All groups share one centre, and each spreads out both ways along 11 directions, with some noise.
Some rows, each with its group after it:
[  1   1   1   5 -17 -12 -11  -4 -12  -1  -3  -2  -6   3  -1   0   5   4
  14  14  -6   6] -> K_790
[ 19  -8 -10   1  17 -13  11 -10   9  22   2  12 -15   5  13  14 -18 -23
  -4  -5   6  -6] -> K_737
[ -1  10   0   3  19  -7  12 -10  -2  23  -2 -12   0   3   4  14   3  -6
 -18 -10   5 -21] -> K_790
[  7  -1  -7   2   0  -8   4 -11 -19   6  10  -9  -5 -12  -6  11   1   5
  -4   3  -7  -6] -> K_658
[  6  -7  -5  -2   2 -12   3  -7   4   0  -2   4  -5   0  -4  -5  -4  -7
  -3  -2 -11   3] -> K_737
[ -2  -5  -5   3   2  14  -2 -11   9   6   8   2  -9  -7  -1  -7  -1   4
   1   8   7  13] -> K_658
[ -7  -3  14   6  -9  37 -10   3  -2 -12 -11   4   6 -15  -7 -24   9   1
  -6   0   0   6] -> K_658
[ 15   1  -9  -6 -14   7  12   0   7   6   4   1 -10   4 -16 -21   8  -4
  -2   3 -12  13] -> K_658
[ -3  -3   9   2   1  17   0   7  10  20   1   3  -9   5  -7   6   2 -16
   8  20   0   2] -> K_433
[-13  -6  23   5   8  -2 -21   3  -3  -4 -12   8 -11  -3   3  -3  -7  -7
   1   7  -6 -19] -> K_790
[  9  -4 -12   3  -6  -1  -4 -13  -6  -4   3   6   5 -10   4   1   7  11
   4  -3  13   8] -> K_433
[  5   1  -2   1  -8   5  -4   4  -1   4   0  -8 -18   1   2  -8  -9   2
   3   7   1  12] -> K_658
[-12 -10  -1   1   2  -6   0 -20   2 -19   0   7   5  -3   0 -17  -7   3
 -13 -14 -20   0] -> K_790
[  1  -5   0  -3  -8  17   7  -2   9  21  21  -4 -19   2  -5   2   0  -9
   9  12   5   9] -> K_737
[ 6 -3  1  3 -7  4 -6 -1  0  6 -5  5  1  0 -2  1 11 -9  9  2  9  5] -> K_433
[ 28 -19  -2   9  -9  16  -6 -12  -2   8   8  21  -2 -18  14   0   5 -14
  15   6  27   8] -> K_433
[ -7   2  22  17  13   2  -6  -6  -4  17 -18  -6  -2  -9   6  -6  -1 -14
 -12  25 -21 -16] -> K_790
[-9 -2  5 -1  4 12  2  2  9  1  4 -2  3 -4 -5 -2  6  2 -3  6 -2 -1] -> K_790
[ -4   2  13  -9   3 -10 -11  21  14   6 -17 -24  -3  11  -4   1  20  -8
   3  -4   4  -3] -> K_433
[ -2  -9   2   4   2  -8   0  -8   2  10   9 -15  -7  -3   9   4  -5  -5
   2   9  -8   4] -> K_658
[  6  -3  -3   5  21  -2  -2  -8 -20   3   3 -16 -10 -32  -5  16  -7  17
 -14  11  -3 -16] -> K_658
[  1  14  -1   0 -25 -12  -3   7 -12  25  15 -16 -24  29  17  13  -1  -8
  21  -1  14   5] -> K_790
[ 12   4  -5  -1 -11   0   5   8   0 -11  -7  19  -1   6  -6 -18 -10   2
   2  13 -16   8] -> K_658
[ -4   4  17  -2   1  15  -8  15   2  10 -10 -26  -2  -2  -1  -8  19  -7
 -11 -12   9 -11] -> K_737
[ 11 -12  -4  -8   4 -10 -18  -2  21 -12 -18   9  -7   0  -4 -17  20   2
   5 -16  20   7] -> K_433
[ 13   5  -7   2   2  12   0   4 -16  12  -2 -20 -18 -17  -9   7  -5   2
  -7   5   5   8] -> K_658
[-13  -2   1   1   2   4   0   0   3  -6  14   6  10  -3   5   8  -6  12
   9  16   1   0] -> K_737
[-2 -3  3  2  5  1  6  4  8  8  4 -6  8 -2  3  6 -3 -4  1 17 -7  4] -> K_737
[ -9 -13  17  -1   2   6 -10  -5  25 -11  -6  18   8   4  10 -30  14  -2
  -3  -6   6 -12] -> K_658
[-19  -4  17   6   5  -1 -10  -8  -9 -13  -3   8  12  -7   2  -1   5   3
  -1   0  -6 -21] -> K_658
[ -6   1  -4   5  -5  -6  -9  -5   3  -9 -14   9   4  12   6  -3  -7  -5
   4  -9   3  14] -> K_737
[ 12   1  -6   5 -10  -9  -3  -2  -8   5   8   0 -16   1  16  -2 -14   7
   9  15   2   6] -> K_658
[ -7   2   8   1 -15  -7  -9   2 -10   7  -3 -16 -13  13   5   1   4 -14
   6 -15   0   1] -> K_737
[ 10  -3  -5   0   8  14   0   6   4  -1 -10   8   0 -12 -12   3  -2  -4
   0   9   5  10] -> K_790
[ 13 -15   2   1   3  12 -14   1  14   0   2  12 -24  -7  10 -14 -12  -4
   9  10  16   8] -> K_433
[-10   6   0   1   0   2   3 -12   4   6   2   9 -12   8  -6 -11   5   5
  -4   2  -2  -6] -> K_433
[ 13  -2 -12   0 -13  -5  -2  -5  -3   5   2 -20 -10   4  16  -4   0  -3
  -1 -27  18  16] -> K_433
[ -3  -5   2   2   1   6  -6  -3   6   3  -3  11   4  -2 -10   7  10  -6
  11  13   3   5] -> K_433
[  7  -3   3  10   9  16 -19   3 -16   2 -28  12   5 -24 -23  22  12 -14
   8  17   9   9] -> K_790
[-21   6  14   2   8  -7  -3   5   5   0 -15 -15  -1   8  -3  -3  -3  -6
 -12   0 -21 -10] -> K_790
[  7  -1  -8   8 -13  -2  -6 -18 -16 -11  -1  12   5  -9   6  -8   4   7
   3  -7   6   6] -> K_433
[ 14 -18   6  -6  19   4   4   6  13 -10   2  15   0 -11   8  -8 -15  -9
 -10 -11   1 -15] -> K_790
[ 17   1   5  12  -4   7  -4  -9 -15  13 -15  -2   6 -15   0  -2  21 -15
  -5   2   5  -4] -> K_737
[  6   1 -14   6  -1  -6   4 -31 -23  -3   6   9 -19 -13 -12  -5 -12   4
 -13  -8 -13  -3] -> K_737
[ 18   0  -9   5  -9   9  19 -10  -2  13  10  19  20  -3  -3  11  15 -14
   7  10   4   6] -> K_658
[ -2  -9   4   0   7  24   5   5   5   2   1  -5  18 -19 -13   8  14  -9
  -2   5   3   8] -> K_790
[ 17  -8  -4 -10   3   5   4  15   6   0   1   2  -1  -3   2   8  -3 -13
   4 -14  14   2] -> K_790
[  2   4   6   4 -13  -1 -11   5 -17  -3  -5  -8   0  -4  -3  -1   8   3
   6   4  -3  -2] -> K_737
[ -1  -4  -4   4   3   4   0 -12  -1  -3   5   9  -5  -7   0  -4  -5   7
  -1   6  -1   1] -> K_433
[ 12  -9  -4  -3   1 -11   8 -13  -7   4   7  -8 -14  -8 -13  -6   2  -5
 -10  -3 -21  -8] -> K_737
[ 18 -20  -3  -2   0 -10 -14  -7   8   5   7   2  -8  -8  15   5  12  -6
  17  -5  29   3] -> K_433
[ -9   8   3   3 -17   1  -7   7 -18  -3  11  -8   5   4   8  12  -2   9
  15   9   4   3] -> K_737

New rows, each followed by its group:
[-10   3   4   4   5   2   7  -3  -6   7   4  -4   3  -3  -4   8  -3  -2
  -5   9 -14  -8] -> K_433
[ -1   3  16   7   5  11 -18  -3 -11  15 -17  -8 -30  -9 -13  -7   7 -13
  -7   3   2 -14] -> K_737
[ 11   1   7   2 -17 -10  10   1 -14  -7   6  19  21   0  -1  -6   7  -3
   6  13 -23 -13] -> K_658
[-15   2  -3  13  -6  10  -8  -8  -1  -1  -6  18  10   9   7  12 -14 -11
  13   4   7  21] -> K_658
[ 11 -10  -7  -7   8   0  -2   1   4 -17   1  18  -2  -8  -2  -5  -9   1
   0 -13   7   0] -> K_790
[ 3  7 -4  4  6 16 -1 -2  7 11  0 26  1  4  2  9  4  0 10  7 31  2] -> K_658
[  3   0  -3   6   5  -1   5 -14 -28   0   4  -4   9 -25 -10  16   5   4
 -11   0  -8 -14] -> K_658
[  4 -12  -2  -2  -5   5   4  -8  -1  -6   9   2  15 -13  -4   2  14  -1
   3  -9   4   2] -> K_790
[  0   5   5   9   4   6 -11  -5  -8  13  -1  12 -18  -5   0   2   1  12
   9  31   9 -10] -> K_790
[  9   1  -8  -3   6   7   4   7  14  -2 -16   2  -8   2  -6 -14 -15  -8
 -10  -5  -7  18] -> K_790
[  3  -8  14   4  -9  -1 -17   6  -6   0  -4  -2  -6  -2  11  -3   5 -11
  11   3   6  -6] -> K_433
[  6   0   1   5   0   5  -5  -2 -10 -14  -7  12  21 -16   2  -2  13  12
  -1   2   9  -6] -> K_737
[  5  11  -8  -6   4  -5   3   4   7  11   6 -12  -4   2   0   0  17  25
   2  17  15  -4] -> K_433
[  6  -1 -12   8  -4  -6   8 -23 -15   3   7  13   9  -5   2  10  -2  -4
  -1  -3  -5   1] -> K_433
[ -3   2  -9   5  -5  -2  -1 -18 -13  -6  -5  10   4  -2  -7   1   0  -2
  -3 -16  -2   7] -> K_658
[ 18   4  -7   6 -10  -1  -3  -4 -12  14  -3   5 -22   2   0   2  -5 -14
   5   0   8   6] -> K_737
[  4   5   4   3 -13  12  -1   4 -14  13   7  -9  -8  -2  -3   5   4  -3
   5   9   1   0] -> K_658
[ -5  -5   7   3  -3   5   0 -13   7  -1  -1   0   6  -3   3 -20  16  -2
 -12  -9  -4  -6] -> K_790
[-18  -6   3  -2  -4   9   0  -1  13   2  15   2  -3   7  -2   1  -4   2
  13  14  -3  11] -> K_737
[  5 -10  -5   8  -1  -1  -8 -23  -5 -12   6  32 -12 -10   5 -12 -13  10
   5  11  -1  -2] -> K_433
[-11   8  -4   8   6   5  -2  -6  -4   7 -12  -2  -5   1 -10   6  -9  -4
  -5   5  -8  11] -> K_790
[  5   0  10   7   1 -13  -6   8 -19  -9  -6 -13  10 -13  10   3  -3   9
  -4  10 -14 -15] -> K_433
[  3  -2  12  -3  13  10   4  14  16   8  -8   3   5  -3  -5  -4  10  -8
  -4  11  -1 -10] -> K_658
[-11   7   2   6 -22   9 -13   0  -7   3 -12 -10  -3   8 -13  -2  14  -9
  11   3  -2  23] -> K_790
[  1   2  16   1  -5  11  -3  11   8   7  -2  11   6   7   7  -6  13  -9
   8   8  10 -11] -> K_658
[  3  -1  -5   6   4  -7   1 -14 -20 -13   0  13   9 -15  -4   3  -4  10
  -8   1 -12 -12] -> K_658
[-13  -2   1   5   0  22   2 -15   6   0   1   6  11  -8  -6  -9  11   4
  -6   0   5   8] -> K_737
[ 14   0 -16   0  -8   4  10  -8  -8  23  15 -21 -21  -5  -6   7   1  -3
   0   5   3  16] -> K_658
[ 17   3  -4  -9  -6   8  10  12   6  22   1 -21 -21   5 -16  -7  14 -15
  -6  -1   0   6] -> K_658
[ 15  -1   4   4   4  10  -7  12   3  16   2  16 -11  -3   6  14  -5  -4
  18  29  21   0] -> K_737
[  6   5   6   9  -2   7  -8  -5  -5  17  -9  -1   1 -10  -6  -2  26   3
   4  23   9  -5] -> K_790
[ -7   8   7  -7  -2  -8   4   0  -8   3   4   3  -5   9 -23   2  16   1
  -1  -2 -12 -22] -> K_658
[ -3  -9  -5   2 -10  19  -7 -17   3  -5  10  25 -10 -10 -19 -12   8   9
  14  20   2  10] -> K_737
[ -1   8   3   1  -1   1   2   0 -18   0  -5   7   8  -3 -15   9  10  -4
  -2  -2  -7 -13] -> K_658
[ 16  -2  -4   4   4  13   2  -7  -2   8  -5   9  -8 -13  -8  -8   6  -5
  -8   6   5   0] -> K_737
[  3  18 -19   2   6  -7  -2  -2 -27  -8  -7  10 -19  -4 -23  14 -21  21
  -4   8  -6   0] -> K_658
[ -5  -9  -4   1  21   8  -5 -12  14   8  -1  -8 -13 -13   2   1  -5   5
  -8   2  14   4] -> K_658
[-12   6  11   4  11  28   2  10   9  17   8  -9   0  -3  11  10  -1   2
   0   9  21  -5] -> K_737
[  7   5   6   6 -14   4  -3   8 -17 -12  -9   4   2  -5  -1 -13 -10  -1
  -1   8 -17   2] -> K_658
[  4 -22   2   6   7  -3  -7 -19  -4 -10   5  13  -4 -18  11  -3 -14  -5
  -2  -8  -2  -7] -> K_433
[  1 -17   1   1   4  10  -6 -11   6   2   3   1   9 -12   0   8  15 -14
   5 -13  16   6] -> K_433
[-18  -2   9   1  20  10  -7  -2   7  15  -8 -17  -7  -4  -9  17   5 -11
  -6  -5   9  -2] -> K_658
[ 13 -14  -1   8  -3   8  10 -10  -5   5  -1  -9  26 -20  -1   5  14 -22
  -8  -4  -9  11] -> K_790
[ -6  -1 -14   7   3  14  -1 -25 -14   5  15  -1  -9 -20  -8  12  -3  14
  -1   6   9   9] -> K_658
[ 26   5 -13  -5   5  -7  10   5  10  18  -6  -3   7   2  -4   9  26  -2
   3   6  19   4] -> K_433
[ -4  -2   0  -2   8  -3  -5   1   6  -7 -10   0   2  -3  -9  -3   2   4
   1   3  -3   3] -> K_433
[  4   0   5  -2 -22  -3   7  -2  -2  17  17 -20   8   6   9  -2  32  -3
   8  -5   9  -3] -> K_790
[ -4 -11   5   3  -3   5  -4 -10  -8  -7   1   1  18 -16  -8   4  15  -4
   2  -2  -3  -1] -> K_790
[  9  -5  -2  -2  -9  -4  13  -5   4   5   8   2   3   2  -5  -9   8  -8
  -1   5 -15   3] -> K_658
[-12   5 -10   7 -12  11   8 -26 -12  10  22   3   0   0   0   4   6  10
   2  -3   6   3] -> K_433
[ 12  -1  -9   0  13  -5   8  -4   7  -1  11  15 -14  -5   7  -6 -22  18
  -4  22  -3  -6] -> K_790
[ 1 -4  0  1 -4  1 -2 -7  0 -8 -4  6 12 -3  0 -7 13  0 -1 -7  1  2] -> K_737
[  2  -3   3   3  11  -7   4  -5   0   1  -1   1   0  -7   4  -3  -5   2
  -8   9 -10 -10] -> K_790
[-17  -8  -1   5  -3  -5  -1 -25   6   4   2   2  -6   8  -4  -2  -2 -14
   0  -6 -13   8] -> K_737
[-19  -9  -7   1  -9   3   5 -22   9  -2  22  13   1   8   0   3  -7   0
  14   5  -4  16] -> K_737
[ 13  -8   3   5  -2   4 -10  -1  -7  -3  -4  14  -4 -13   0   0  -1  -3
   9  12   5   1] -> K_790
[ 10  -8  -7   4  -8 -19   4 -19  -9  -8   1   7  25  -5   8   3  13  -6
  -2 -16  -5  -3] -> K_737
[  6  10  -4   5 -13 -14   5  -2 -10  21   7 -15  -7  11   9   6   5  -1
   7  14  -2   2] -> K_790
[  3  -4   6   5   6  -1  -4   0  -2  -5  -6  15 -20  -1   3 -15 -32  -4
  -6  16 -21  -5] -> K_433
[-13  11   3  12 -12   7  -1 -22 -17   1   2  32  16  -1 -19  -1  24  10
   8  23  -8 -12] -> K_433
[-18 -13  11   4   4  -4  -2 -15  23 -10  -3  26  24   9  12 -10   4 -12
   6   0  -9  -1] -> K_658
[  6   9  -3   2  -7   9  -2  -2  -2  20   8   2 -15   5   3   2   5   5
  10  11  20   4] -> K_790
[  1   4  -3   1  11  -4   5  -7  -2  -1   4  -1   0 -10   1  -3  -2  19
  -9  14  -6 -12] -> K_433
[-2  0 -4  1  0 -3 -3 -5 -2 -2 -5  3  3  0 -7  2  7  1  3  2  1  5] -> K_433
[-16  -2   6   5   7  -5   5  -5  -2   3  -3   7   2   5 -13  12 -10 -17
  -2   9 -27  -5] -> K_433
[ -2 -10  27   4   5  10  -7  10   6   9  10   1  -4 -11  10  -6   5   1
   6  32  -1 -25] -> K_790
[ 12  -1   1   7  -6  -6   8  -9 -24   5   9 -11  22 -17   7  10  18  -1
  -6  -2  -6 -13] -> K_737
[  0   3 -16   3  -4   3   5  -9 -11   3   2  -3   7  -4 -12  20   0  -5
   4  -3   3  19] -> K_790
